The rows come from 4 hidden closed curves, with some noise, and rows from the same curve form a group. Each curve winds through 8 dimensions. The rows are also pushed far along 5 directions, which tell nothing about the answers.
(in the rows, 128 means zero)
Known rows, each followed by its group:
[159 125  67 198  72 218 162 110 170 165 202 123 104 180  88  91  80 118
 182 150 101 120  99 177 149  59]
J244
[137 123 147 156 144 160  87  83 206 140 149 159 149 146 134 183 101 100
  92 142 173 106 149 113 134 157]
J244
[111 118 103  90 145  97 118 139 101 141  92 123 108 100 148 104 118 118
 109 122 102 177 125 140 115 152]
J591
[122 144 160 117  88 142 156 131 146 124 168 135 119 173 139 151 114 114
 113 114 151 113 147 154 132 142]
J551
[137 107 117 130 107 176  92  99 148 111 107 104 147 110 112 140 169 140
 150 114 145 118 124 116 119 143]
J551
[153 160 121 196 178 142 105 111 177 145 136 142  97 148 110  94 162 187
 151 211 162 124 142 121 146 118]
J777
[122 115 122 144 116 180 136  83 189 130 165 138 122 150 140 159  78  80
 101 112 139 123 146 168 139 126]
J551
[122 113 125 157 110 222 155  64 173  86 152 103 102 147  98 106 144 134
 156 108 125 118 127 184 159  79]
J591
[157 124  95 170 141 164 121  80 166 106 150 149 123 129 114 107 171 187
 171 135 129 135 114 168 123 109]
J591
[115 117 103 100 160 111  96 118  94 152  55 118 123  98 137  85 147 145
 114 144 127 155 134 129 115 135]
J551
[119 129 147 146 144 178  64  64 226 126 129 125  68 123 103  83 112 146
 115  92 148 134 164 171 158 134]
J244
[132 108  89 119  94 142 151 150  94 130 145 119 124 150 127 125 144 124
 150 168 113 160 109 123 125 129]
J591
[119 126 115 105 141  83  92 144 105 163 105 129  95 117 140  79 102 133
 117 149 122 149 160 141 135 137]
J244
[145 133 116  97 122 105 172 151  59 114 121 128 165  98 124 133 177 146
 180 114  80 147  73 114  86 133]
J551
[116 117 121 103 139 147  99 119 127 112 108  89 111  60 119 110 137 120
 155  92  95 139 129 128 144 135]
J777
[113 125 121 125 144 115 129 135 132 118 140 133  86 119 135 103 116 138
 115 140 117 150 157 147 152 118]
J777
[144 151 132 168 137 120 141 134 134 139 139 136 113 155 104  93 137 160
 150 157 128 121 121 129 130  98]
J591
[106 113 124  79 147  80  87 125 100 157  80 146 104  99 150  77 137 152
  96 122 128 158 174 146 117 120]
J777
[147 113  99 160 139 171  76  83 160 118 118 117 135 102 125 117 170 167
 166 137 158  98 149 147 142 110]
J551
[105 133 162  82  90  95 146 143 122 121 154 138 117 171 169 157  68  91
  74  99 150 123 172 170 130 177]
J244
[147 115 106 131 148 105 121 112 114 134 112 159 181 120 152 167 146 136
 116 166 145 122 141 111  86 146]
J777
[ 74 120 129  68 138 137 130 139  93 109  92  77  56  81 126  64 116 125
 116 105  87 174 158 158 170 136]
J244
[136 118 140 166 110 124 140 136 152 114 146 131 146 155 105 158 120 106
 113 138 135 118 128  88 112 112]
J777
[156 132 143 127 104 110 132 142 122 158 176 162 143 173 113 141 140 115
 159 174 122 142  99  91 107 134]
J244
[131 137 128 131  95 165 143 142 141 193 177 164 120 188 127 130  93 112
 111 184 146 127 139 122 148 109]
J244
[121 108 125 104 117  99 135 121 110 115 131 146 144 147 167 153 122 112
 105 115 143 127 139 159 117 136]
J591
[ 89 119 150 110 145 123 136 125 121  94  87  95  95 120 120 107 121 115
  86 122 123 151 155 127 142 137]
J777
[103 123 170 120 145 101 127 127 141 106 106 139 129 139 134 152 115 114
  58 125 153 129 166 103 123 146]
J777
[100 145 163  64 102 118 146 144 106 166 133 136 108 181 162 132 102  96
  83 146 154 144 158 151 131 173]
J244
[113 113 126 112 100  87 171 185  67 112 136  88 122 151 127 133 115  68
 140 142  92 150  93 100 133 116]
J591
[ 96 139 154  75 154  62 126 165  98 183 110 184 129 129 171 141  60 108
  30 148 137 146 174 105 128 155]
J244
[147 144 123 121 136  76 138 168  71 166 124 140 134 159 132 106 177 143
 167 196 125 147  93  96 107 118]
J591
[116 104 118 143  98 159 150 112 122 103 125  66 123 128 112 118 107  74
 149  99 104 108 126 154 140  85]
J551
[ 82 143 141  55 136 111 115 135 101 213  71 145  94 145 167  83  81 119
  42 149 153 155 189 158 131 154]
J591
[150 117 141 160 169 145  48  55 199  77  95 126 143  60 103 127 194 187
 156  79 151 104 150 128 109 139]
J551
[132 111 126  85  80 129 145 133  79 115 118 104 162 101 123 133 151 114
 168  74  93 123 107 134  90 127]
J777
[129 111 111 126 132 134 112 108 142 117 127 122 107 116 114 111 136 126
 139 134 109 165 129 136 116 143]
J551
[144  86  88 183 117 220 111  71 171  85 142  84 130 113  78 123 159 120
 191 139 110 119 106 127 150  82]
J777
[131 135 113 151 162 146 118 105 137 107 113 121 103  90 111  80 151 186
 155 126 115 126 141 153 147 104]
J244
[120 129 131 100  68 120 170 173  78 147 157 128 135 178 144 139 104 109
 120 152 139 113 146 134 131 125]
J591
[151 133 139 178  78 149 141 135 180 127 203 138 140 169 107 163  82  97
 138  99 133  89 118 126 132 104]
J777
[145 134 126 147 130 127 169 133 127 131 181 180 165 166 148 181 106 124
 113 175 142 110 131 121 128 125]
J244
[126 116 158 101  74 164 148 107 134 104 138 100 175 123 132 186 127  74
 137  40 127  87 112 143 106 132]
J591
[109 134 164 111 174  98 114 111 139 123  99 159 111 136 136 115 148 155
  80 154 153 153 159 118 127 147]
J551
[151 132  98 164 103 123 126 164 113 160 155  98 127 142 118 119 108  98
 178 157 113 110 103 113 137 101]
J591
[160 147  97 171 118  92 147 188 104 190 176 175 141 182 124 131  91 141
 127 233 133 127 126  82 123 116]
J591
[114 110  93 138  74 187 151 117 147 125 171 101  87 174 136 112  83 100
 125 133 133 128 157 197 163 108]
J777
[ 81 124 135  82  80 149 155 139 112 158 100  82  68 188 134  83  87  78
  78 117 131 166 139 172 143 136]
J591
[149 138 137 135 110 117 135 145 127 179 174 166 123 188 111 117 125 120
 146 194 126 148 109 101 122 118]
J244
[147 142 128 169 122 120 122 138 155 122 180 136 113 162 140 134 128 137
 156 145 155 101 131 145 155 114]
J591
[117 121 134 174  96 191 106  80 208 107 149  90  80 166 113 104  96 118
 118  98 166  94 177 195 166 106]
J551
[155 133 107 183 139 178 117  73 182 127 159 154 139 149 139 133 141 167
 147 141 170  82 145 180 146  93]
J551
[111 135 142 100 186 107 128 117 107  86  92 113  96  55 115  82 165 163
 150  97  78 164 121 136 134 131]
J777
[140 150 106 134 123  87 139 157 113 177 139 148 124 155 154 120  90 124
 114 159 135 129 144 149 106 137]
J777
[136 123 155 130 103 115 147 130 113  65 127  90 152 117  99 148 148 116
 163  76 102 113 101 116 101 142]
J244
[134 125 109 136 138 142 143 106 131  94 133 110 137  93 126 138 115 118
 153  95  95 126 112 156 120 139]
J777
[114 125 115 131 129 112  94 140 143 152 112 130  90 163 134 102  98 133
  80 168 159 152 159 129 142 154]
J551
[157 159 119 140  93  79 118 179 102 218 163 167 118 227 149 107 127 151
 133 240 185 121 152 121 118 137]
J551
[101 125 166 101 148 120  87 102 144 135  68 112 110 120 122 105 143 122
  87 121 152 138 165 118 120 147]
J551
[128 118 154 109  53 155 165 142 117 114 166 121 148 154 101 149 118 106
 141  83 111 112 114 123 114 116]
J244

New rows. What belongs after each?
[142 160 160 126 162  67 126 164 127 174 146 205 169 133 151 178 101 136
  79 169 149 115 143  67 107 157]
J591
[144 142 121  98 130  67 138 174  41 189 100 145 165 120 134 109 148 143
 150 179 111 128 120  89  89 120]
J591
[119 116  87 122 117 191 104 112 142 136 115  91  89 111 119  92 139 137
 149 137 123 156 128 151 154 137]
J551
[153 148 147 154 132 103  88 139 166 162 172 167 115 152 118 120 120 150
 139 158 147 119 141 107 137 132]
J244
[114 107 109 115 135 155 118  82 121 134  81 103 116 121 120  82 131 123
 128 123 116 144 133 165 122 113]
J777
[102 123 162  99 162 109 117 115 147 125 110 154 147 113 157 178  86  90
  50 115 143 130 158 109 127 169]
J777
[ 88 147 155  61 171  30 137 157  76 171  86 186 121 164 206 133  90 133
  10 188 175 153 206 143 115 183]
J777
[132 153 159 139 145 114  94 111 170 190 121 195 137 162 142 125  92 161
  60 138 186  97 178 132 120 129]
J244
[137 143 142 115 114  86 119 179  99 152 151 131 107 126 106  97 129 136
 162 142  99 145 115  94 130 128]
J244
[123 146 144 135 150  98  73 122 148 158  78 141 115 143 144 100 126 172
  82 135 191 106 174 142 132 145]
J551
[134 111 113 166  58 167 185 146 152  92 214 108 124 168 109 163  80  78
 146 108 103 116 114 142 142  99]
J777
[144 127 134 148 139  85 145 140 113 129 147 162 143 150 113 129 117 129
 129 159 107 136 110 101 110 113]
J244
[142 130 133 127 155 102  94 123 155 116 124 165 148 102 139 162 152 156
 113 116 144 141 124 103 104 171]
J591
[113 133 162 109 124 128 139 118 121 110 128 131 121 156 136 126 132 138
 110 129 150 115 151 149 144 133]
J777
[127 122 134 120 130 139 129 116 119 145 124 146 150 155 142 145 152 127
 117 174 159 119 141 115 127 122]
J551
[114 145 126 110 148 122 118 126 136 198 153 187  67 179 159  71 120 161
  94 206 159 160 179 169 167 104]
J777
[125 106  99 116 112 148 110 111 146 128 116 123 131 108 136 139 103 111
 109  93 123 143 134 148 113 152]
J591
[158 148 155 135 141  81 169 172  71 122 145 155 171 137  99 143 187 157
 175 185 103 129  80  49  99 114]
J244
[144 102  96 109 111 110 146 148  87 100 123 110 172  77 117 163 143  99
 165  90  69 154  69  93  81 147]
J591
[142 127 133 166 125 172 133  92 153 100 153 123 119 152 100 112 162 158
 168 147 139 108 124 147 150  99]
J777
[138 135 162 163 115 162 133 126 177 102 177 136 150 146 111 188 116 111
 124 128 151  92 129  90 145 135]
J244
[111 121 146 130 123 153 104 101 152 131  94  90  99 140 104  94 135 112
 119 127 140 135 146 129 131 124]
J551
[ 82 128 152  79 117 151 146 109 120 147  88 113  83 167 136  86 120 116
  69 135 148 159 168 166 136 134]
J777
[133 147 145 100 166 102 121 122  98 127  98 133 119  82 116  82 188 183
 170 116 101 147 114 129 114 125]
J777
[133 138 133 153 145 130 138 133 161 158 171 172 117 166 131 142 104 117
 103 184 140 139 136 109 143 115]
J777
[116 118 159 155 104 140 151 123 169  99 151 130 138 176 121 176  88  87
  72 122 157 107 151 114 131 132]
J777
[109 142 150 125 128 115 119 130 158 126 150 133  83 164 161 123 101 122
  94 117 166 120 165 176 165 137]
J591
[111 133 166  95 148  49 141 165  74 121  94 147 140 111 121 118 122 138
  93 120 104 141 134  86 106 131]
J244
[136 118 133 123 177 107  90  98 144 131  91 183 192  93 156 186 137 142
  80 121 157 115 133  94  97 159]
J551
[142 139 105 141 185  69  73 166 105 162 114 149 109 106 139  99 165 173
 148 222 141 148 140  79 147 132]
J591
[127 138 167  99  84 102 121 155 124 163 163 167 136 182 143 148 101 123
  93 137 165 109 163 119 126 146]
J244
[115 114  92 140  51 220 170 135 108  94 128  23  73 156  73  60 150 123
 197 112  94 144  87 166 160  94]
J551
[157 143 155 164 120  94 158 146 133  96 166 160 189 146 128 193 127 134
 133 105 141  80 104 100 102 128]
J551
[127 128 115 146  88 186 161 129 146 134 157  93 126 118  99 132  73  78
 146  89  86 114 110 136 135 108]
J591
[111 107 132 127 116 151 148  98 145  98 108 124 132 137 109 130 104 112
  88  89 116 144 126 140 109 128]
J591
[142 149 133 155 143 136 154 140 109 135 137 128 106 151  87  80 173 169
 174 194 111 143 102 103 140  90]
J244
[147 109  83 190  46 231 138 103 177 142 194  86 111 208 108 126 105  89
 175 152 155  94 119 174 166  80]
J591
[107 124 160  96 134  67 134 128 115 123  95 156 140 130 150 136 101 121
  57  89 137 133 164 137  92 146]
J777
[141 129 149  98 128 124 114 115 130  99 114 139 180  62 130 172 160 147
 143  55 118 110 120 112  88 162]
J591
[121 135 147 108 113  96 152 161 105  99 152 113 120 132 143 145 134 110
 143 100 117 130 114 133 136 137]
J591
[163 128  99 159 105 120 114 127 144 148 164 164 155 155 144 149 117 150
 137 145 157  99 138 146 111 129]
J591
[132 111 144 118 141 145  74  82 175 136 122 171 169 129 164 187 144 129
  84 129 195  99 167 120 122 154]
J591
[145 131 137 150  98 125 150 135 145 121 188 170 157 182 149 183 120 132
 109 157 172  96 156 131 122 132]
J777
[115 100 104 128 122 216 101  64 171 104 109 108 104 105 111 101 150 154
 131 111 137 137 154 168 147 121]
J591
[136 122 110  76 113  33 160 197   8 136 126 129 161 118 165 136 150 114
 165 150  93 138 103 111  97 128]
J591
[140 122 139 131 138 124 120 132 136  92 158 141 152  95 124 169 141 134
 149 124 117 117 126  97 133 142]
J244
[147 140 143 143  57  90 189 205  85 138 167 104 178 180 114 191  83  56
 137 130 112  98  86  71  88 138]
J777
[152 145 136 116 121  74 128 177  83 139 142 112 121 116  98 100 155 129
 199 146  78 152  84  86 107 138]
J244
[124 117 113 123 111  98 138 144 104 137 141 111 100 156 123  99  90  93
 137 148  99 156 122 144 126 130]
J244
[115 137 136 137  92 126 122 144 168 156 159 140  93 176 147 127  72 114
  72 124 168 119 187 158 140 129]
J777
[ 97 128 146 103 182 134 125 105 125 124  63 127 128  79 123 117 126 130
  83 113 112 148 139 110 126 136]
J244
[149 132  99 145 101 143 120 153 113 191 163 134 130 178 135 125 127 117
 156 221 152 117 131 112 142 112]
J777
[159 134 142 130 139  57 138 145  79 143 117 175 200 131 133 156 155 150
 135 151 130 104 114  84  72 120]
J591
[108 113 124 129 129 147 115  98 144 157 114 145  89 167 121  74  99 137
  86 158 142 146 166 158 150  98]
J244
[142 124 104 138 146  83 131 140  88 125 104 122 124 101 109  81 156 156
 166 138  88 151 110 123  99 101]
J777
